The rows are grouped in 3 ways, from coarse to fine. Each group lies inside one group of the grouping before and may be the whole of it. The rows also spread widely along 10 directions, which tell nothing about the answers.
(in the rows, 128 means zero)
Some rows, each with its group in each grouping after it:
[145 125 131 119 135 113 125 141 140 146  91 108 111 124 110 152 147 154
 102 148 128 122 118 157 156 134 144 128 112 136 122 138 119 128 117 111
 142] => Q428 tofib Q361
[150 101 111 123 140 121 138 144 147 146 131 149  84 100 126 152 134 128
 142 135 119 139 117 158 107 162 143 123 107 138 125 140 134 121  97 123
  98] => Q428 Tevu Q373
[170  97 146 144 175 153 124 158 103 100 152 175 124 146 121 161  85 116
 155 100  98 148 146 121  99 135 148 113 147 125 110  94 106 171 133 114
 122] => Q175 lifut Q344
[ 74 153  88 138 159  87 126  12 167 118 117 142  97  85 139  95 184 157
 106 168 151 103 150 196 135 150 174 121  78 116 120 191 120 114 163 212
 114] => Q175 sab Q87
[ 93  94  92 144 139  80 133 102 155 111 144 125  98  94 142 116 147 126
 135 140 144 127 130 163  98 168 187 110 104 124 140 154 139 103 125 180
  76] => Q696 pek Q859
[119  85 119 145 160 168 149  87 101 104 180 184 144  99 132 109  98  97
 145 115 123 138 174 107  74 154 126 131 125 124 140 118 129 125 143 171
  79] => Q175 Bapur Q88
[153 142 142 121 124 126 131 130 114 151 106 114 138 123 129 125 123 135
 111 129 129 123 110 137 134 127 114 129 141 124 147 116 129 129 118 111
 165] => Q696 pek Q591
[108 159 121 133 125 142 132 100 126 156 114 124 137 137  92 126 131 134
 109 165 144 111 128  95 178 112  84 169 138 121 130 140 133 132 140 135
 149] => Q428 Tevu Q832
[ 99 155 105 141 129 170 128 142 141 104 153 143 127 150  86 134 123 104
 142 160 138 133 147  73 138 133 124 150 155 143 140 130 134 133 144 145
 105] => Q696 Vug Q338
[163 187 141 123 155 179 145  85 110 140 116 156 131 129 137 112 133 155
 105 110 115 122 118 141 109 107 112 114 137 124 124 127 118 149 160 113
 181] => Q696 Vug Q910
[ 96  64 115 151  77 114 166 109 112 142 148 105 152 115 158  93 136 122
 140 100 158 119  84  96 103 117  92 159 111 112 102 146 178  87 108 133
  53] => Q428 Tevu Q920
[151 109 116 120 130 126 136 109 113 185 149 152 119  87 140 115 102 118
 146 126 124 119 113 126 115 161  88 148 135 109 149 127 153 125 111 138
 138] => Q175 Bapur Q148
[165 106 134 118 120 112 124 154 124 132 110  98 130 132 151 120 125 153
 107 112 113 130 112 154 117 135 152 107 126 132 129 120 127 117 123 104
 146] => Q175 silu Q229
[116 128  78 132 126 129 135 113 138 189 114 109  91 121 106 131 134 165
  81 178 134 102 124 119 169 135 134 158 130 120 144 163 151 116 149 154
 139] => Q428 merun Q768
[103  57  97 132 104  75 148 122 131 143 163  97 128  94 175  83 112 129
 137 102 129 128 109 131  80 160 145 116 128 101 153 132 167  94 124 162
  87] => Q428 zas Q551
[115 158  71 110  90 144 124 127 182 158 106  92  91 109 109 106 181 154
  77 206 139 114 129 149 153 165 148 140 101 171 159 182 155  72 130 149
 108] => Q175 silu Q236
[110 148 153 133 128  55 101 120 178  94 103 126 119 137 133 148 183 125
 178 130 155 128  88 178 162 126 140 123 100 135  63 152 104 147  89 106
 120] => Q175 sab Q244
[ 87  84 110 189 139  76 147  67 138 117 107 126  90 151 133 146 193 182
 124 117 172  98  71 150 161  71 171 159  72  99   4 203 131 137 140 140
  49] => Q428 tofib Q54
[122  86 146 124 119  72 134 124 122 139 118 106 143 103 140 125 128 123
 143 109 143 121 105 145 128 138 115 129 117 110 123 121 135 120  96 121
 126] => Q428 tofib Q109
[121 111 136 147 149 151 141 100 125  99 106 151 132 125  96 156 157 134
 112 150 142 125 149 137 141 109 142 139  96 142  94 141 108 125 128 126
  84] => Q428 zas Q579
[198 176 145 101 147 166 134 146 119 206 130 154 119 114 126 132  92 135
 140 110  96 130 104 125 123 147  61 127 162 117 161 103 131 164 119  90
 219] => Q428 tofib Q54
[173 117 151 120 105 166 143 143  90 139 117 111 165 134 146 110 113 140
  98 107 116 128 112 121 110 118 102 127 136 137 132 107 141 115 126  90
 143] => Q175 lifut Q344
[115 117 130 134  94 101 118 148 140 118 112  85 143 151 128 119 145 136
 126 137 145 122 104 119 158 117 131 141 127 135 107 138 135 112 119 113
 116] => Q175 silu Q229
[121 138 118 145 135 123 131  92 123 134 136 122 132 147 150  97 123 157
 118 111 123 114 114 121 128 111 131 129 137 102 113 141 131 138 166 146
 150] => Q175 silu Q236
[173 148 190  89 140 159 113 178 129  38 121 117 192 135 135 117 112 104
 126 102  91 174 188 158  69 156 157  50 140 183 171  57  78 125 121  84
 167] => Q175 silu Q229
[111 139 165 127 117 111 132 115 148  98 120 140 151 121 122 136 161 100
 174 120 154 139 108 137 133 121  94 135 105 143  88 130 121 128  85 102
 101] => Q428 Tevu Q373
[126  98 132 135 154 129 135 120 105 100 106 104 142 141 114 134 120 159
  71 131 118 125 166 138 128 116 179 109 123 127 131 118 105 127 160 137
 135] => Q428 tofib Q109
[132 181 149 124 163 133 114 122 164  96 104 152 112 143  97 159 160 133
 144 146 124 140 136 159 146 124 141 110 116 151  95 133  88 159 123 108
 144] => Q428 Tevu Q920
[144 133 121 101  99 111 129 141 133 177  83  71 128 114 124 117 139 162
  72 162 126 114 111 149 160 137 122 130 129 133 163 133 142  98 122 109
 171] => Q428 zas Q579
[126  99 137 115 115 126 125 121 113 118 115 115 161 100 115 121 126 112
 109 151 142 127 155 130 131 149 120 138 118 147 153 115 129  97 107 131
 114] => Q175 Bapur Q148
[129 125 153 112 134 118 121 107 111 128 128 137 170 101 127 116 105  99
 140 126 133 125 152 126 129 151  89 134 140 120 163  98 119 130 114 137
 161] => Q175 sab Q244
[164  91 209 123 150 183 133  98  66  67  68 171 207 100  72 179 146  94
  99 145 157 130 191 141 146 102  97 149  84 172  99  91  77 116  79  79
  93] => Q175 Bapur Q148
[105 107 114 137 132 137 125 171 146  84 124  98 126 159  85 150 136 134
 102 163 128 138 163 111 142 133 183 123 127 159 129 129 115 118 140 132
  93] => Q428 tofib Q109
[119 134 126 127 112 136 121 137 129 129 134 118 147 138 108 123 122 116
 130 152 137 126 130  98 150 134 108 152 142 139 134 124 135 122 123 125
 127] => Q175 Bapur Q148
[125 169 150 118  76 141 131 127 150 128 115 108 159 136 130 107 175 121
 145 137 156 126  82 124 147 115  76 151 114 162  92 147 144 108  93  81
 113] => Q175 Bapur Q148

New rows. What belongs after each?
[125  76 139 163 145 101 142 105  63 185 135 128 149 150 124 135  66 140
 132  91 136  95  96  66 170  84  76 182 167  48 103 110 139 169 146 133
 167] => Q428 tofib Q109
[103  95 117 123  97  84 113 122 136 129  84  79 138 112 106 127 154 136
  88 178 159 106 137 140 180 139 141 151 106 136 140 147 133  87 111 142
 113] => Q175 silu Q236
[104 138 149 121 116  69 110 131 159 118  89  97 134 124 103 146 168 127
 139 153 160 122 113 149 181 129 125 136 110 137 105 140 115 128  94 113
 133] => Q428 tofib Q54
[166 137 127 136 143 209 139 121  93 163 130 163 138 137  95 138  98 128
 106 144 119 116 147  85 146 117  81 164 147 128 140 118 128 139 147 121
 149] => Q175 silu Q229
[144 114 116 131 132 134 127 135 123 134 119 118 125 136 127 133 124 147
 102 138 122 121 129 132 136 132 142 133 131 131 130 133 127 126 135 127
 134] => Q175 sab Q244
[179 135 123 128 145 170 148 134 104 175 153 164 116 113 136 126  89 123
 137 106 107 131 111 114  91 146  94 133 155 113 159 108 142 145 125 121
 156] => Q696 pek Q591
[152  75 126 113 122 106 146 127 117 124  96  87 133  96 160 110 141 166
  70 120 114 130 133 188  86 143 182  85  98 138 147 126 129  85 125 121
 117] => Q428 zas Q579
[ 82 131 137 162 144 168 147  89 128  51 139 135 162 159 106 120 157 131
 117 126 148 134 163 103 118  95 150 126 110 147  87 138 107 131 166 146
  75] => Q428 tofib Q54
[ 96  65  88 144  95  42 121 148 139 137 140  63 110 144 162 100 124 157
 122 126 137 118  86 127 135 139 179 133 132 105 112 152 160 105 133 151
  98] => Q175 Bapur Q148
[ 89 121  91 159  95 108 125 141 129 161 168  96 127 178 131 102 101 136
 148 133 141 111  80  50 167 111 103 181 170  96 106 149 167 137 152 145
 123] => Q175 Bapur Q148
[100 134 127 127  88 140 137 154 153  97 136  96 151 144 120 111 148 114
 134 138 140 143 123 105 118 132 120 128 126 160 127 130 141 100 117 115
  90] => Q428 Tevu Q920
[154 145 142 121 153 127 119 114 133 111 105 136 122 127 127 137 146 150
 112 135 119 132 135 171 127 130 157 108 111 146 106 132 102 137 128 113
 143] => Q175 Bapur Q148
[160 127 115 124 163 138 116 148 136 136 139 158  92 119 118 148 106 129
 136 142 100 139 144 147 116 168 153 112 137 134 144 121 120 149 132 136
 140] => Q175 lifut Q344
[109 146 117 139  88 106 128 138 147 120 133  72 139 175 161  85 150 164
 121 116 132 125  77 118 134 104 143 127 138 131  91 152 146 119 148 112
 129] => Q175 Bapur Q148
[126 129 142 130 124  93 114 121 140 108 101 108 129 135 136 129 155 145
 124 133 137 124 109 163 146 124 150 119 111 135  94 140 121 130 119 115
 126] => Q175 lifut Q344
[146 137 143 137 144 142 134 123 111 118 119 137 138 136 122 135 123 130
 120 122 128 130 127 128 121 118 130 125 136 127 127 114 115 141 130 116
 140] => Q696 pek Q591
[146  99 138 132 141  99 136 158 131 139 159 135 121 127 152 130 100 120
 177  80 112 142  97 127  94 147 123 112 142 106 120 109 133 150 112 114
 131] => Q428 tofib Q361
[123 119  94 130 121 114 142 151 160 122 161 102 100 139 171  99 135 157
 131 104 105 145 106 144  73 149 181  87 130 135 127 143 147 118 148 135
 110] => Q428 merun Q768
[143 107 148 123 149 113 126 108 108 116 130 136 148 112 148 114 111 127
 128 107 117 133 140 148 106 140 135 111 128 119 132 109 113 134 128 131
 145] => Q175 Bapur Q88
[134 153 133 127 144 135 123 128 141 129 106 133 119 141  97 151 140 140
 118 153 128 128 129 132 159 120 124 135 125 138 114 134 112 143 127 113
 143] => Q428 Tevu Q832
[152 157 117  92 100  91 118 151 151 215  94  91 100 107 123 127 130 147
 118 158 124 114  80 146 170 156  87 142 141 120 162 136 153 121  97 105
 195] => Q428 Tevu Q920
[166  70 124 135 137  98 123 157 102 154 103 114 115 135 128 160 107 153
 105 126 119 115 111 139 151 127 148 143 132 109 116 122 126 137 116 112
 140] => Q175 sab Q244
[142  93 135 160 168 187 142 113  93  99 139 189 143 139  92 167 111 109
 132 130 131 127 165  98 128 110 121 160 122 129  99 119 106 150 136 132
  86] => Q175 sab Q87
[159 101 152 109 170 139 116 132 111  95 129 166 142  85 113 146  97  97
 131 135 106 149 194 160  92 180 148  94 125 147 174  84 100 133 113 139
 136] => Q175 lifut Q344
[127 135 130 134 149 133 126 141 145 122 141 146 119 131 103 148 125 117
 153 133 128 137 136 120 131 143 126 129 133 133 124 125 118 149 124 128
 126] => Q428 tofib Q54
[138 109 150 128 138 121 112 130  93 141 109 131 156 132  91 153  97 114
 124 149 138 116 143 100 179 121  97 165 149 117 131 102 114 145 115 119
 157] => Q175 Bapur Q148
[197  83 175 153 161 146 150 127  77 109 130 172 149 147 169 149 110 143
 150  44 108 135  95 145  83  88 123 118 120 105  56 105 107 167 119  75
 123] => Q175 sab Q87
[111  91 123 150 119 107 123 182 145  38 162  86 144 187 162 104 118 140
 138  85 107 158 132 119  76 125 213  78 141 141 108 114 118 125 157 127
  88] => Q175 silu Q236
[135 173 106 137 147 207 144 119 121 141 165 160 128 136 107 112  99 118
 121 142 113 135 153  83 103 140 107 136 165 134 175 117 133 141 164 152
 146] => Q696 pek Q591
[119 130 113 136 129  97 145  85 143 174 148 141 105 104 163 105 137 141
 158 105 136 115  81 142 113 135 103 135 121  97 107 156 155 135 124 140
 130] => Q428 merun Q768
[146  89 114 134 130 111 137 147 111 132 126 100 124 126 146 122 110 147
  99 115 119 129 118 137 103 141 169 109 137 119 150 118 135 113 133 131
 129] => Q696 pek Q859
[122  73 109 137 119 104 144 137 117 153 139 105 122 117 135 121 112 137
 120 119 131 120 112 117 119 141 133 140 130 109 134 132 152 113 124 139
 109] => Q428 tofib Q109
[129 129  92 137 141 121 138 154 162 126 195 149  87 122 161 106 106 113
 180 102 105 154 109 129  54 178 160  95 150 123 154 127 148 138 132 155
 105] => Q696 pek Q591
[161 132 185 111 140 149 121 106  76 132  90 142 189 114  99 143 108 112
 110 135 136 120 154 120 162 113  71 150 137 131 137  87 101 138 107  95
 178] => Q175 Bapur Q148
[144 103 120 130 152 120 123 117 123 141 126 155 107 106 113 148 122 127
 131 146 128 124 137 144 134 150 139 139 117 126 121 134 123 134 115 136
 116] => Q175 Bapur Q148
[125 143 107 162 142 181 145 171 160  86 173 143 102 194 121 139 138 144
 152 107 108 151 114  96  96 111 168 116 137 152  75 146 124 154 159 110
  79] => Q428 tofib Q109
[142  84 139 147 146 198 157 156  93  62 158 135 170 158 129 121  93 128
 104  95  98 158 175  94  62 115 163  97 144 147 137  87 112 124 165 119
  91] => Q428 zas Q579
[ 82 180 150 105  80 101 111 157 205  71  97  78 152 134  96 127 208 108
 146 172 168 145 122 149 162 143 130 117  98 195 114 147 119  98  85  98
 101] => Q428 tofib Q54
[115 163 113 134 152 146 140  34 149 124 126 161 114  96 142  94 173 150
 116 140 138 114 139 175 109 135 137 118  86 132 112 170 123 116 153 167
 116] => Q175 silu Q229
[120 190 129 109 105 127 112 160 156 144 129 106 137 134 103 118 124 103
 145 160 134 134 118 103 155 153  92 137 167 143 176 114 135 131 111 119
 175] => Q696 pek Q591
[145 110 153 129 135 168 165  76  92 125 116 141 165 100 138 112 142 142
  95 103 134 120 137 145  92 112 108 123  97 133 116 126 127 108 131 117
 114] => Q428 tofib Q109
[142 139 132 143 127 138 139 134 117 132 134 124 133 152 140 120 120 138
 130 106 126 129  96 114 116 111 123 129 148 118 118 122 132 142 135 112
 139] => Q696 pek Q591
[106 119 119 124 121 114 125 137 138 121 121  99 140 127 111 120 124 130
 110 154 129 129 148 121 141 142 141 125 138 134 157 121 126 113 136 141
 132] => Q428 zas Q579
[113  98  96 127 115  84 132 150 145 143 149  86 112 128 154 106 114 147
 123 120 117 131 115 127 108 153 162 111 144 115 149 132 151 117 140 146
 131] => Q428 merun Q768
[146 102 112 126 110 125 149 131 129 174 123 123 109 107 140 131 141 144
 123 125 133 119  92 137 121 136 113 142 113 127 117 147 156 111 105 111
 110] => Q428 merun Q768
[119 112 110 136 108 130 145 135 129 147 143 102 133 138 142 101 119 144
 119 120 124 126 106 106 117 125 122 133 141 119 133 134 151 114 145 130
 119] => Q428 zas Q579
[128  72 157 112 133  68 111 135 119 114 138 142 152  74 133 135  99  74
 177 120 136 139 145 149 111 184 113 118 127 120 158  89 127 125  77 139
 120] => Q175 lifut Q344
[ 95 121 162 147 125  55  87 147 156 100 104 134 135 154  80 182 147  90
 197 151 172 119 106 110 219 112 104 174 127 119  67 131 103 162  77 108
 113] => Q175 silu Q236
[104  99 118 125 108 142 152 106 135  90 115  98 152 104 134  98 163 140
  80 146 138 133 157 151  95 137 162 107  93 160 143 141 134  72 136 144
  73] => Q428 zas Q579
[138 115 102 136 110 126 118 185 136 101 100  49 112 191 136 121 140 196
  50 148 104 131 120 140 140 113 223 101 134 154 115 141 129 112 171 114
 129] => Q175 lifut Q344
[129 112 110 131 138 117 138 116 123 136 146 138 114 105 141 116 114 124
 137 119 126 126 122 131  98 152 140 121 136 111 146 127 144 126 131 150
 122] => Q696 Vug Q338
[110 149 123 129 142 107 126 106 153 116 122 122 115 128 129 120 145 143
 128 135 127 131 127 151 126 135 147 110 119 127 121 140 120 133 138 142
 136] => Q428 Tevu Q920
[ 96 149 107 120 115  88 120 173 185  85 160  78 114 162 157  93 131 138
 148 117 107 160 117 136  92 156 186  76 148 143 142 128 132 124 147 139
 131] => Q428 Tevu Q373
[151 154 128 113 119 126 127 157 151 163 111 104 112 135 122 133 140 150
 120 138 120 127  97 139 144 138 121 126 131 138 131 136 133 132 118 101
 162] => Q428 tofib Q361
[120 147 103 133 104 117 125 171 160 135 138 108 101 154 123 131 139 129
 151 139 135 130  82 108 140 134 135 140 147 133 115 145 152 130 120 114
 117] => Q696 Vug Q338
[153 143 123 131 109 138 134 131 121 154 109  98 133 156 149 111 139 170
  96 120 123 115  87 130 142 105 120 138 134 126 107 144 138 127 142 101
 156] => Q175 sab Q244
[151 170 154 106 117 123 118 128 169 116 108 134 130 113 136 125 173 122
 155 131 133 138 106 177 126 145 116 109 101 161 109 138 118 122  91  92
 134] => Q175 silu Q229
[112 117 132 112 123 138 146  76 113 121 105 110 166  85 127  94 141 134
  78 148 137 120 167 149 113 141 124 117 108 138 170 123 127  86 139 151
 127] => Q428 zas Q579
[110 126 104 177 152 172 149 110 135  85 153 165 107 159 112 142 151 134
 135 130 139 132 127 109 107 105 166 138 117 138  79 156 123 142 153 144
  55] => Q696 pek Q591
[125  96  74 149  98 158 145 169 112 162 185  95 123 169 146  88  77 147
 112 120 107 127 107  54 107 132 131 151 176 115 147 131 175 115 171 145
 114] => Q175 Bapur Q148
[128 125 100 128 127 150 144 136 136 158 154 122 118 120 124 110 110 133
 121 135 116 129 129 107 111 154 121 131 141 126 160 131 147 120 144 148
 130] => Q428 tofib Q361
[159 101  95 111 113 178 136 145 111 169 107 114 119 103  94 136 123 145
  57 189 123 117 157 124 141 156 134 154 119 161 173 137 147  84 123 129
 114] => Q175 Bapur Q148
[144 170 147 123 155 195 139 128 106 136 169 166 165 141 114 117  74 103
 150 108 103 143 160  71 105 132  72 128 181 123 166  83 119 166 156 124
 185] => Q428 merun Q768
[126 146 142 125 150 121 115 114 135  97 137 139 141 133 127 121 124 123
 142 129 122 138 148 138 121 139 142 112 134 134 125 117 105 144 136 135
 143] => Q175 Bapur Q148
[117 127 136 138 113 141 131 153 124 101 131 112 157 147 109 131 125 109
 130 136 142 134 129  94 133 124 125 136 145 143 137 112 128 119 121 117
 112] => Q696 pek Q859
[136 136 157 115 152 126 131 103 125 109 103 129 147 110 118 131 141 135
 110 127 126 130 151 163 122 133 135 105 112 136 132 116 102 130 125 120
 150] => Q428 tofib Q109
[130 122 151 127 121 106 139 102 127 131  80 106 139 117 125 134 172 154
 101 131 151 112 105 165 151 108 127 132  91 133  92 147 122 114 109 102
 124] => Q428 tofib Q109
[125 141 146 128 142  56  99 149 162 115 105 136 100 130 110 172 151 114
 183 135 147 128  90 154 168 134 140 131 128 119  89 132 113 160  84 105
 136] => Q696 Vug Q338
[120 159 120 123 136  96 112 140 159 114 166 112 127 149 163  84 102 130
 164 101 101 143 122 130 100 154 147  89 165 114 150 114 125 148 158 147
 175] => Q175 silu Q229
[ 96 129 136 127 135 126 100 150 123  74 113  95 172 162  78 138 106 113
  99 173 130 132 195  94 174 131 152 133 159 142 166  97  95 133 153 149
 154] => Q175 sab Q87
[107 187 177 104 120 122 120 110 169  71  96 111 171 120 112 120 185 114
 139 141 149 143 142 164 135 132 118 100 102 172 121 124  96 120 106 103
 140] => Q428 tofib Q361
[ 85 165 133 151 156 109 119  75 118 114 121 138 141 151 104 125 125 130
 132 138 151 107 133 100 176  95 117 152 153  93 111 131 111 163 166 157
 166] => Q696 Vug Q910
[137 113 124 146 123 120 140 127 123 147 127 133 117 125 131 138 136 130
 139 121 144 120  88 125 130 123 120 147 125 118 108 139 141 127 109 116
 108] => Q696 pek Q859
[137 110 143 130 173 141 124 104 111 100 153 183 140  99 118 136  97  94
 156 122 116 140 176 134  97 162 127 114 131 125 146  99 109 148 128 155
 123] => Q175 lifut Q344
[106 162 138 124 156 150 131  75 154 121 136 197 126  81  83 146 152  80
 172 165 151 133 160 135 134 156  77 148 102 147 129 137 114 135  97 147
 101] => Q428 Tevu Q832
[138  95 100 147 128 139 139 119 119 158 121 133 100 131 121 139 140 154
 105 148 136 112 105 124 151 120 137 165 111 127  94 163 145 119 129 129
  90] => Q175 Bapur Q88
[121  97 131 162 178 123 135 106 101  44 172 131 148 174 175  93  93 159
 121  64  93 149 157 132  55 109 217  70 144 108  98 107  98 157 199 156
 122] => Q175 Bapur Q148
[ 91 119 154 128  64  75 121 105 137 132  86  80 175 121 124 111 178 114
 140 147 189 101  82 122 193 105  71 176 102 130  90 151 148  92  79 105
 106] => Q175 silu Q229
[113 121 130 153 160 161 148  95 125 103 166 176 133 121 116 128 122 111
 157 111 132 137 151 109  96 133 118 129 123 125 112 128 120 145 143 152
  93] => Q428 tofib Q54
[132 161 124 102  96 107 115 169 150 139 107  70 135 132 125 111 132 133
 103 155 126 133 117 134 140 153 137 114 151 147 182 116 136 109 117 116
 172] => Q696 pek Q591
[130 123 112 130 147 118 123 110 139 137 132 144 105 111 125 128 133 133
 131 145 126 126 131 147 130 151 143 132 118 128 124 145 126 131 126 145
 121] => Q175 Bapur Q88
[116 196 119 119 144 155 124 118 179 133 137 155 104 126  96 135 157 123
 151 162 129 134 133 135 139 150 114 127 124 153 128 149 120 144 129 131
 139] => Q428 tofib Q109
[132  80 127 122 180  96 123  94  95 157 103 138 122  82  94 155  92 133
  91 155 125 109 181 148 152 157 144 133 127  96 172 109 107 136 134 169
 166] => Q428 tofib Q109
[129 120 121 134 138 134 135 118 113 136 123 140 124 120 113 136 121 127
 119 134 138 118 128 116 136 125 124 143 138 118 133 127 132 131 132 134
 131] => Q696 Vug Q910
[154 132 140 122 119 122 130 177 138 113 149 115 135 138 153 119 113 118
 155  95 112 151 101 131  85 148 141  96 151 138 145 102 131 130 112 100
 139] => Q696 pek Q859
[104 158 131 103  96 117 119 158 172 106 123  93 143 125 114 113 149 110
 137 155 133 147 134 131 128 158 122 112 129 164 157 123 132 104 107 120
 126] => Q428 Tevu Q920
[112 144 127 118 129  99 125 128 167 108 133 120 122 116 133 115 147 122
 149 134 127 143 126 155 111 155 139 104 117 145 134 133 126 121 113 131
 121] => Q428 Tevu Q832
[109  69 104 146 107  97 147 171 147  97 175 101 115 149 168 107 120 130
 157  89 119 153  98 117  69 141 174 104 130 128 108 133 155 110 127 132
  63] => Q428 Tevu Q373
[172  50  78 142 140 159 146 180 107 162 184 148  83 119 149 129  67 133
 127 112  85 140 128 109  66 177 163 122 148 121 159 120 164 123 141 147
  88] => Q175 lifut Q344
